All groups share one centre, and each spreads out both ways along 14 directions, with some noise.
Some rows, each with its group after it:
-292  200  26  -239  -406  -71  -95  -111  422  141  188  162  276  -384  -461  -15  137  -47  -110  202  -208
Fesir
-201  -788  214  -31  55  -136  109  -102  -179  -17  -90  305  -32  -199  36  -46  -72  19  -9  -159  -504
pubod
107  16  333  193  -346  -227  -170  225  75  -115  -296  49  -113  81  139  -42  -76  -74  98  36  -196
Puruv
238  414  -242  -101  79  125  124  -178  324  211  -144  -275  -77  124  -180  -11  117  -227  26  2  312
Fesir
82  -44  251  -345  -136  13  -28  -116  47  231  6  -210  -311  -70  -349  104  -64  -116  -275  -135  62
duk
437  12  -170  -37  311  177  17  -176  13  -207  349  312  294  -201  -144  175  522  -85  -60  76  -204
sivik
36  -564  -316  258  -57  -142  -67  -45  -97  -50  65  -101  -8  -200  394  4  -192  238  227  -349  326
pubod
401  56  -120  382  295  68  315  545  -236  332  -226  209  88  -198  390  151  -129  235  374  150  -64
Puruv
259  163  -83  285  -226  -50  -36  -770  -268  35  147  94  -79  63  139  771  -8  39  311  -141  132
Fesir
16  -195  72  467  387  140  -29  26  152  167  -271  128  -174  123  112  -185  -28  40  412  -95  -677
pubod
-616  116  -337  125  -182  -140  -270  -169  -60  -63  -436  132  209  163  33  -268  18  435  -280  -278  369
sivik
60  -274  318  -128  76  -272  -24  472  -104  149  -34  73  -388  51  303  -25  63  109  295  194  -231
Puruv
-152  -145  146  -236  350  -52  37  358  -85  434  -42  -123  270  58  -136  -538  -216  380  80  494  -542
Fesir
-130  228  270  104  18  -522  -146  -3  -591  177  185  -382  -154  -329  294  -193  262  79  -177  74  64
Puruv
173  -610  -49  -147  -92  -26  287  247  -199  419  -22  -118  30  11  -162  -450  -144  -94  -108  392  -53
Fesir
-369  362  280  342  -89  -43  130  -13  -130  274  335  -110  27  -350  143  95  -170  79  144  72  41
Fesir
-342  -270  100  404  -422  -120  167  36  -87  72  272  55  51  -299  228  34  -245  56  151  -61  231
Fesir
349  -310  -350  -72  234  -126  124  230  -238  -35  83  125  94  19  340  179  159  176  167  8  164
pubod
-470  -73  -16  147  131  -323  166  165  172  -3  -353  -116  -167  173  322  -222  -36  88  7  -305  9
sivik
-167  -253  601  -118  -169  58  5  -221  452  -262  -261  439  105  100  -376  -30  -160  56  -4  47  -613
pubod
-266  11  119  -244  -165  -10  -392  -128  94  -100  -84  -151  -16  -260  -82  -373  -161  -199  128  189  -350
pubod
-174  42  -408  -11  -6  -312  -192  -397  133  -29  -73  297  348  -38  -28  81  479  262  35  -43  -275
Puruv
75  26  -86  29  -272  46  88  -392  257  264  -130  -214  -150  139  -136  -87  -245  -37  278  206  255
Fesir
54  -446  17  139  -256  -39  -123  86  -182  -283  130  -178  396  -130  350  -262  -426  123  70  -158  459
Fesir
57  249  74  109  144  77  -344  254  6  -243  5  284  161  345  171  298  112  305  105  -206  -122
Fesir
-310  215  -87  84  47  -272  -132  -291  128  -316  192  -73  -234  -61  104  113  213  48  34  29  -201
pubod
-457  339  -203  112  57  106  67  -325  0  51  -172  -10  347  -41  70  -398  -32  -14  119  190  115
sivik
91  -58  -171  196  321  393  302  63  194  -325  57  86  82  -182  79  368  -77  -252  -154  -683  192
Puruv
-4  82  379  -249  234  -114  197  285  -53  307  15  -456  -92  -257  -65  -59  -240  34  -276  -202  98
duk
114  -80  191  240  -138  135  -145  -237  358  279  -237  -197  93  -103  -113  -352  -42  19  43  -450  283
pubod
-479  -235  92  242  -4  156  63  307  56  -126  457  -71  -170  172  67  53  -356  8  11  -137  -122
duk
4  -121  154  269  -298  -50  -41  -75  224  77  -541  -47  128  -129  -43  -489  -275  79  -26  -27  20
sivik
351  -477  -392  -8  -39  22  269  -275  3  21  -6  216  255  -102  -167  -25  432  -186  -262  -188  250
Fesir
70  551  9  373  43  -60  -120  316  -75  -35  -36  -332  -85  316  139  -108  -89  -117  7  292  -318
Puruv
189  -154  57  249  98  9  146  282  11  49  -33  234  -153  16  212  245  8  122  267  -31  -91
Puruv
7  188  264  -9  72  152  -193  -2  151  -227  36  -42  318  29  -215  -396  -8  -178  -97  258  -483
Puruv
119  445  263  124  -115  7  -55  -136  -266  -27  5  -114  -253  -237  38  223  48  -336  -90  51  -27
Puruv
160  -166  -4  -354  -57  3  -94  -17  -38  79  -574  144  -225  290  -42  143  -194  -63  173  55  -206
Puruv
19  274  335  -64  197  628  -201  430  -342  69  109  216  300  -55  187  6  -337  -177  390  111  -48
duk
54  434  -79  -164  98  -57  -288  289  -115  80  350  -192  -203  -46  64  -47  477  -289  33  246  -63
pubod
1  -105  -131  502  298  -30  354  -200  -248  294  -211  -125  -373  99  288  -56  -90  -46  254  51  -156
sivik
-13  51  -21  -29  75  -165  122  -647  71  -86  -50  -103  -393  -100  -45  118  251  -137  17  -57  21
sivik
455  128  -131  168  126  303  -328  -92  -186  -191  662  -58  15  10  -268  218  211  34  -145  207  -283
sivik
-31  504  228  63  121  -228  269  295  233  36  -75  -203  -142  -109  -41  231  93  37  -284  -160  21
duk
-19  347  -105  460  97  261  3  -41  -177  -83  -73  281  -184  99  -125  400  107  144  -299  -228  -67
pubod
209  -321  -211  -188  312  121  358  -183  240  395  -297  -38  438  -333  -263  -514  -6  163  -87  17  121
Fesir
-103  168  -94  315  -266  -79  -257  -396  143  131  -259  -237  7  -73  -108  -539  -16  148  19  174  103
sivik
165  -294  174  -144  160  -207  30  -99  237  581  346  -319  334  -69  104  -136  105  -14  438  -120  -86
pubod
-173  277  -234  89  -128  -241  -313  -414  78  69  126  63  -82  -13  57  277  308  150  256  22  -158
sivik
-211  68  -312  -231  -138  -227  -176  -93  227  -182  -489  -37  88  52  -19  -33  -153  109  -117  -171  30
sivik
736  59  -74  -48  26  -444  -69  -23  -70  -85  -249  -191  312  -315  120  -280  281  -114  67  433  -372
duk
45  -123  -297  -51  372  35  -317  86  -125  290  48  291  201  -59  20  -185  563  -96  283  128  -683
pubod
-387  171  138  4  461  -350  255  -129  -60  -145  195  -394  -54  -148  145  -134  115  108  -286  -157  -87
pubod
-264  229  -154  -124  586  -15  114  -200  439  -184  -61  -145  58  -382  -183  -241  328  -59  -258  -269  -329
Fesir
257  166  -21  -163  4  8  -515  -488  -385  24  419  -267  -276  -134  -169  251  92  308  -117  -32  255
sivik
20  62  -401  207  14  149  -150  -220  -115  106  186  139  78  46  42  107  355  -221  142  -64  -34
duk
-49  218  -143  272  -26  129  -641  262  -146  230  -24  47  148  214  308  157  53  266  323  -433  169
duk
-168  325  -237  365  -4  104  354  -575  -32  -1  -229  -8  -67  -120  21  -150  165  -231  -35  -21  381
sivik
51  -159  153  -122  498  -191  -29  372  -581  57  49  -171  344  126  459  28  -111  116  64  -187  -241
Puruv
271  -120  -214  -297  574  47  29  82  116  -425  101  -229  234  -29  -108  -137  265  -237  -424  -279  -270
Fesir
212  56  323  -13  50  450  78  414  -338  112  92  32  -425  219  -221  303  -242  -100  -322  -74  184
Puruv
-140  -338  84  340  -296  -19  -1  107  392  55  136  180  -119  232  -264  -63  -71  336  -45  41  -212
Puruv
150  45  338  -65  -87  -163  223  161  256  -510  -233  82  -360  9  -124  165  -126  119  -318  114  -125
duk
-460  10  -92  245  -121  -178  -194  126  188  -445  104  59  100  -241  328  -97  87  87  -30  -359  205
Fesir
79  -2  50  -250  476  -183  484  15  95  -232  -246  -101  -264  -84  53  65  -71  -40  -85  160  -282
duk
209  -425  -424  126  -111  289  -199  -142  -20  330  -210  70  -101  217  -52  102  -420  78  393  -9  -185
pubod
-256  46  -235  -64  235  -377  51  204  280  162  -433  -92  135  -54  376  -307  119  153  300  -137  6
sivik
420  -24  70  325  162  -137  309  192  -162  155  -77  -158  187  -245  148  -54  -4  11  -95  -26  4
duk
306  -445  -82  -205  322  -69  -3  -376  -309  -164  97  120  487  -169  91  -161  192  -24  33  21  -248
Fesir
-238  146  191  -56  182  227  -255  -143  -480  56  87  7  -78  -176  19  -171  45  108  -121  -102  222
duk
-97  119  -429  -253  252  -31  150  103  90  47  -347  126  -197  127  188  209  219  73  25  -257  411
sivik
336  128  129  -202  -199  78  -221  175  272  -119  99  348  131  -196  -206  255  412  22  -100  -154  159
sivik
-106  -203  -38  241  337  -37  353  -9  341  286  -209  32  119  160  -133  -181  89  285  -87  -287  -143
duk
265  140  123  -145  234  21  47  232  67  236  -105  -50  216  -27  -119  -281  186  -213  25  197  -348
duk
-199  577  -48  296  -44  -82  -328  261  159  66  -20  5  -116  217  119  233  284  139  5  -287  7
duk
30  177  86  129  121  192  -125  -185  244  -63  -680  153  290  -146  -108  -287  -97  57  -2  -255  -149
pubod
15  -87  297  -256  -8  166  -138  495  88  -310  33  300  118  -43  -68  73  183  -166  -256  -301  28
Puruv
-56  6  181  116  146  -592  44  265  -169  -41  144  -105  -52  -352  222  258  241  283  -292  -227  -223
duk
61  -160  -255  88  153  276  -2  -82  463  -121  258  294  23  249  -168  54  90  458  254  73  65
Puruv
-90  194  361  246  -66  -14  -84  63  217  -336  329  53  31  -60  40  70  70  192  2  -60  43
pubod

New rows. What belongs after each?
-258  -341  -89  124  -152  -197  -84  -180  29  -149  486  -441  -426  77  23  -199  34  186  -214  -141  418
pubod
-204  69  -211  250  277  94  231  22  -332  -170  362  -219  -262  -95  142  -143  121  -258  -225  80  69
duk
213  -149  -401  -332  137  -205  -363  -279  136  51  5  -194  -376  206  73  380  60  449  229  -227  173
sivik
-122  -64  114  383  277  -71  133  -598  -206  107  -95  -156  126  -387  219  8  -317  282  173  -292  -26
pubod
214  -159  100  192  -132  -9  -24  -403  -161  107  -72  31  -322  39  -199  -83  172  -127  -51  198  -258
duk
439  -10  -145  -100  363  289  -258  -132  -522  -60  446  -229  -16  -24  -154  141  -145  146  -101  242  -182
sivik
115  357  -124  482  -245  372  -573  -177  -124  -385  -26  402  312  152  142  -307  191  -34  399  405  -103
duk
-457  298  122  454  337  -114  -56  61  -271  -135  -17  -163  -513  -43  325  -188  156  239  -124  -164  78
Fesir
407  -168  -141  -38  233  -29  87  -102  14  -327  -467  245  290  -115  339  -22  -130  288  338  71  122
pubod
179  -114  93  -168  -172  346  -394  79  -58  -689  -222  481  52  81  77  266  -266  321  40  -124  343
duk
74  -52  354  18  126  66  -98  459  -418  3  -108  -98  29  140  -30  -285  -42  -49  -434  -53  -67
Puruv
-37  -258  -271  319  311  106  283  -4  -194  -20  98  -110  -219  104  317  92  -224  -93  226  -37  -90
duk
131  152  2  74  276  170  -187  -411  165  -135  -343  -33  29  214  21  -78  -57  359  162  -213  191
Fesir
32  -298  124  -127  -204  -1  27  -231  84  -70  130  73  38  8  -118  -154  17  -329  160  264  -224
Fesir
253  241  134  -9  -97  117  -223  223  -120  -189  269  -167  327  -120  36  414  -412  103  -115  -226  180
Fesir
268  190  204  54  -83  -131  -31  -68  -463  84  -631  -88  -199  -181  80  -118  -19  -329  -220  8  -154
Puruv
237  148  295  -125  527  45  -226  -219  -380  -485  72  -411  -137  -37  320  -10  -151  -256  80  -74  -240
Fesir
-69  59  -143  -31  319  -29  238  -220  381  50  -295  -479  -329  -339  39  -102  -412  -95  137  -226  -54
Fesir
27  350  -118  2  58  19  -22  79  52  173  -29  -63  -42  320  50  -145  320  -64  143  158  226
Fesir
-410  -82  -128  496  142  120  -98  -171  -185  9  120  -13  -112  128  83  -242  83  272  -128  -266  183
duk
-152  104  -215  29  -27  -195  -377  -236  100  -456  -205  -360  -241  44  362  -168  -163  81  121  -233  319
Fesir
-34  -495  -593  288  108  151  -342  506  -24  -251  41  195  -37  171  302  -149  -125  242  283  7  -228
pubod
278  20  552  51  -26  188  262  377  24  -32  -151  230  -27  80  -95  245  -146  -63  -165  -127  26
pubod
80  -310  -181  -365  11  -54  -17  -311  -539  -9  14  27  -72  -216  -67  24  -41  53  -186  198  92
pubod
398  211  -318  -225  478  78  -238  248  9  -30  -424  -402  -146  500  58  -195  -108  199  -78  -83  153
Fesir
215  167  8  -159  181  372  -156  -258  129  -265  165  307  -17  147  -224  74  309  68  106  190  25
Puruv
43  -10  -280  258  139  -246  198  -10  114  189  232  -178  698  -346  217  -86  98  96  61  -198  28
duk
85  -18  5  -116  -9  -74  -179  94  -108  -58  -372  -81  15  8  7  -368  50  102  -248  -68  256
Puruv
1  81  -174  -1  164  -126  -72  31  -61  -127  375  80  502  265  224  -79  452  -62  165  146  -106
Fesir
5  475  -235  -175  120  30  -241  22  -133  -289  -37  105  -222  268  -81  246  554  -259  -376  -173  53
Puruv
115  256  39  132  -29  132  -1  -245  127  111  -2  172  48  312  62  105  240  -58  376  112  134
Fesir
-122  345  96  24  -190  -95  -212  -577  -182  -80  120  117  123  -364  84  133  265  -21  137  20  163
Fesir
-55  413  244  -272  -17  -59  -232  46  -342  -148  333  -369  392  -700  191  -79  -235  -31  -43  106  258
duk
-400  359  81  -231  -28  -21  -315  195  147  -169  235  -205  -144  64  -6  78  -45  -28  -54  -78  9
duk
1  -195  168  758  102  190  356  119  -27  -51  377  -117  160  -165  87  241  -334  -21  -175  -476  -144
Puruv
-393  43  224  236  -244  -239  19  -95  -456  31  310  31  -130  -422  382  -16  100  -193  200  201  27
Fesir
70  -180  -223  -134  -104  -160  -88  134  -92  264  -33  228  191  -230  188  326  262  -278  190  -281  -177
pubod
251  -248  30  -5  -45  -281  -89  23  293  -373  -2  123  401  -277  56  297  11  137  -65  -420  -214
sivik
95  77  -252  -205  210  -274  -146  -792  -352  113  -291  96  84  -447  188  114  286  164  261  29  -99
Fesir
216  -188  -8  30  21  137  293  -191  -2  116  -94  82  -84  -381  -311  92  87  -104  -370  -225  134
Fesir
163  226  340  -50  108  151  -134  -356  -22  -71  -79  50  -331  143  -152  249  -39  -77  150  120  -363
Fesir
-134  408  -121  -166  -46  205  -33  -142  344  -3  132  -382  134  -303  -120  -36  -457  -37  154  47  231
Puruv
-96  -67  176  -267  -308  -32  -333  245  415  117  -191  30  115  100  51  45  -367  424  330  -222  357
sivik
176  3  -254  126  145  -95  -9  83  -198  335  -393  456  -218  345  74  311  398  303  168  19  -136
Fesir
313  -371  298  117  232  -120  -56  93  -189  -140  -157  313  237  -134  274  -293  270  213  183  17  -142
Puruv
199  184  102  -86  132  86  -67  40  -5  -69  -150  -493  -529  299  105  -38  -306  -247  133  110  34
Fesir
-341  -146  10  312  -184  -116  -53  -210  471  12  509  176  -14  162  -320  91  189  271  16  135  -534
Puruv
-85  4  91  370  94  10  322  -82  109  -198  191  65  -325  103  55  216  295  -143  -229  -353  239
sivik
-211  -337  211  470  -54  41  -28  53  -53  81  267  280  -2  131  20  -75  0  18  221  183  -648
duk
290  447  -274  452  242  91  67  -282  -298  149  342  183  75  -82  169  419  305  368  252  186  142
Puruv
113  305  42  -339  621  -40  -73  12  -21  -212  438  -406  639  -115  168  -131  -1  -216  160  126  -422
Fesir
-40  335  52  385  -345  -117  -214  71  -38  -250  31  -132  308  -192  115  88  19  28  -374  -449  433
Puruv
128  21  33  -125  205  -130  -574  -39  -402  -290  -230  -105  133  365  488  -191  -128  310  419  135  -27
Fesir
100  244  -264  -93  146  -404  156  -16  8  -294  -16  -212  -384  -86  149  288  287  -148  -195  30  -98
duk
71  139  140  -74  -396  -199  -357  202  517  117  72  19  526  -65  -229  26  93  199  -26  -209  -67
duk
39  -319  298  -181  -3  126  -139  -13  291  -336  309  334  164  -101  15  123  159  134  196  -190  43
Puruv
215  129  -86  -327  404  10  55  206  354  3  -183  -57  216  428  -101  -290  216  72  55  209  -197
pubod
171  306  238  253  -187  31  -106  -51  -72  -95  -236  -159  -74  66  -30  -71  -177  -270  -42  114  -241
Puruv
259  -403  -283  1  -203  142  -217  -93  -334  -123  71  135  -253  0  -42  35  -10  168  -75  101  352
pubod
22  -420  332  -625  255  90  -91  185  21  175  -51  61  226  -64  -251  -215  -104  82  -30  -19  -304
duk
387  -577  309  19  -87  173  -13  -318  -59  -366  265  177  353  41  28  224  -329  -160  211  -69  -285
Fesir
5  193  -280  442  43  -56  201  200  129  155  -141  -97  34  -355  68  -278  45  181  -73  31  116
Puruv
-93  129  95  -248  146  -303  251  30  192  -62  42  -461  137  -404  -48  -48  -198  231  -435  -305  386
duk
41  -142  196  311  -208  -22  111  15  142  -108  -349  -330  -20  -360  110  -321  -450  -130  -221  -373  297
Puruv
-348  -293  -76  201  -264  -112  169  -218  199  43  -44  282  -166  -230  -64  -222  292  -67  -50  -3  65
Fesir
-14  752  240  290  -103  187  -116  92  -189  -132  13  258  -130  -101  2  285  280  -80  -177  -19  172
duk
-165  -65  14  248  175  -291  15  158  -218  130  122  -27  -235  -74  49  50  433  213  -436  -355  -47
duk
282  516  230  -423  254  -221  61  -49  107  -89  -85  29  29  -49  85  82  447  -246  230  367  -240
pubod
150  151  -201  -413  99  -62  -222  -188  -378  205  -254  273  -33  79  18  319  300  183  67  87  58
Puruv
-76  325  -613  34  424  35  173  -177  -208  120  136  -167  -218  -2  110  463  145  44  -76  -260  259
Puruv
-317  -117  -40  6  285  -333  -136  -171  -342  78  11  -107  -104  100  225  47  -125  149  205  109  -699
sivik
-157  226  -52  255  296  -96  34  -187  -17  -220  -102  -96  -213  -198  491  192  -5  -31  302  -322  58
Fesir
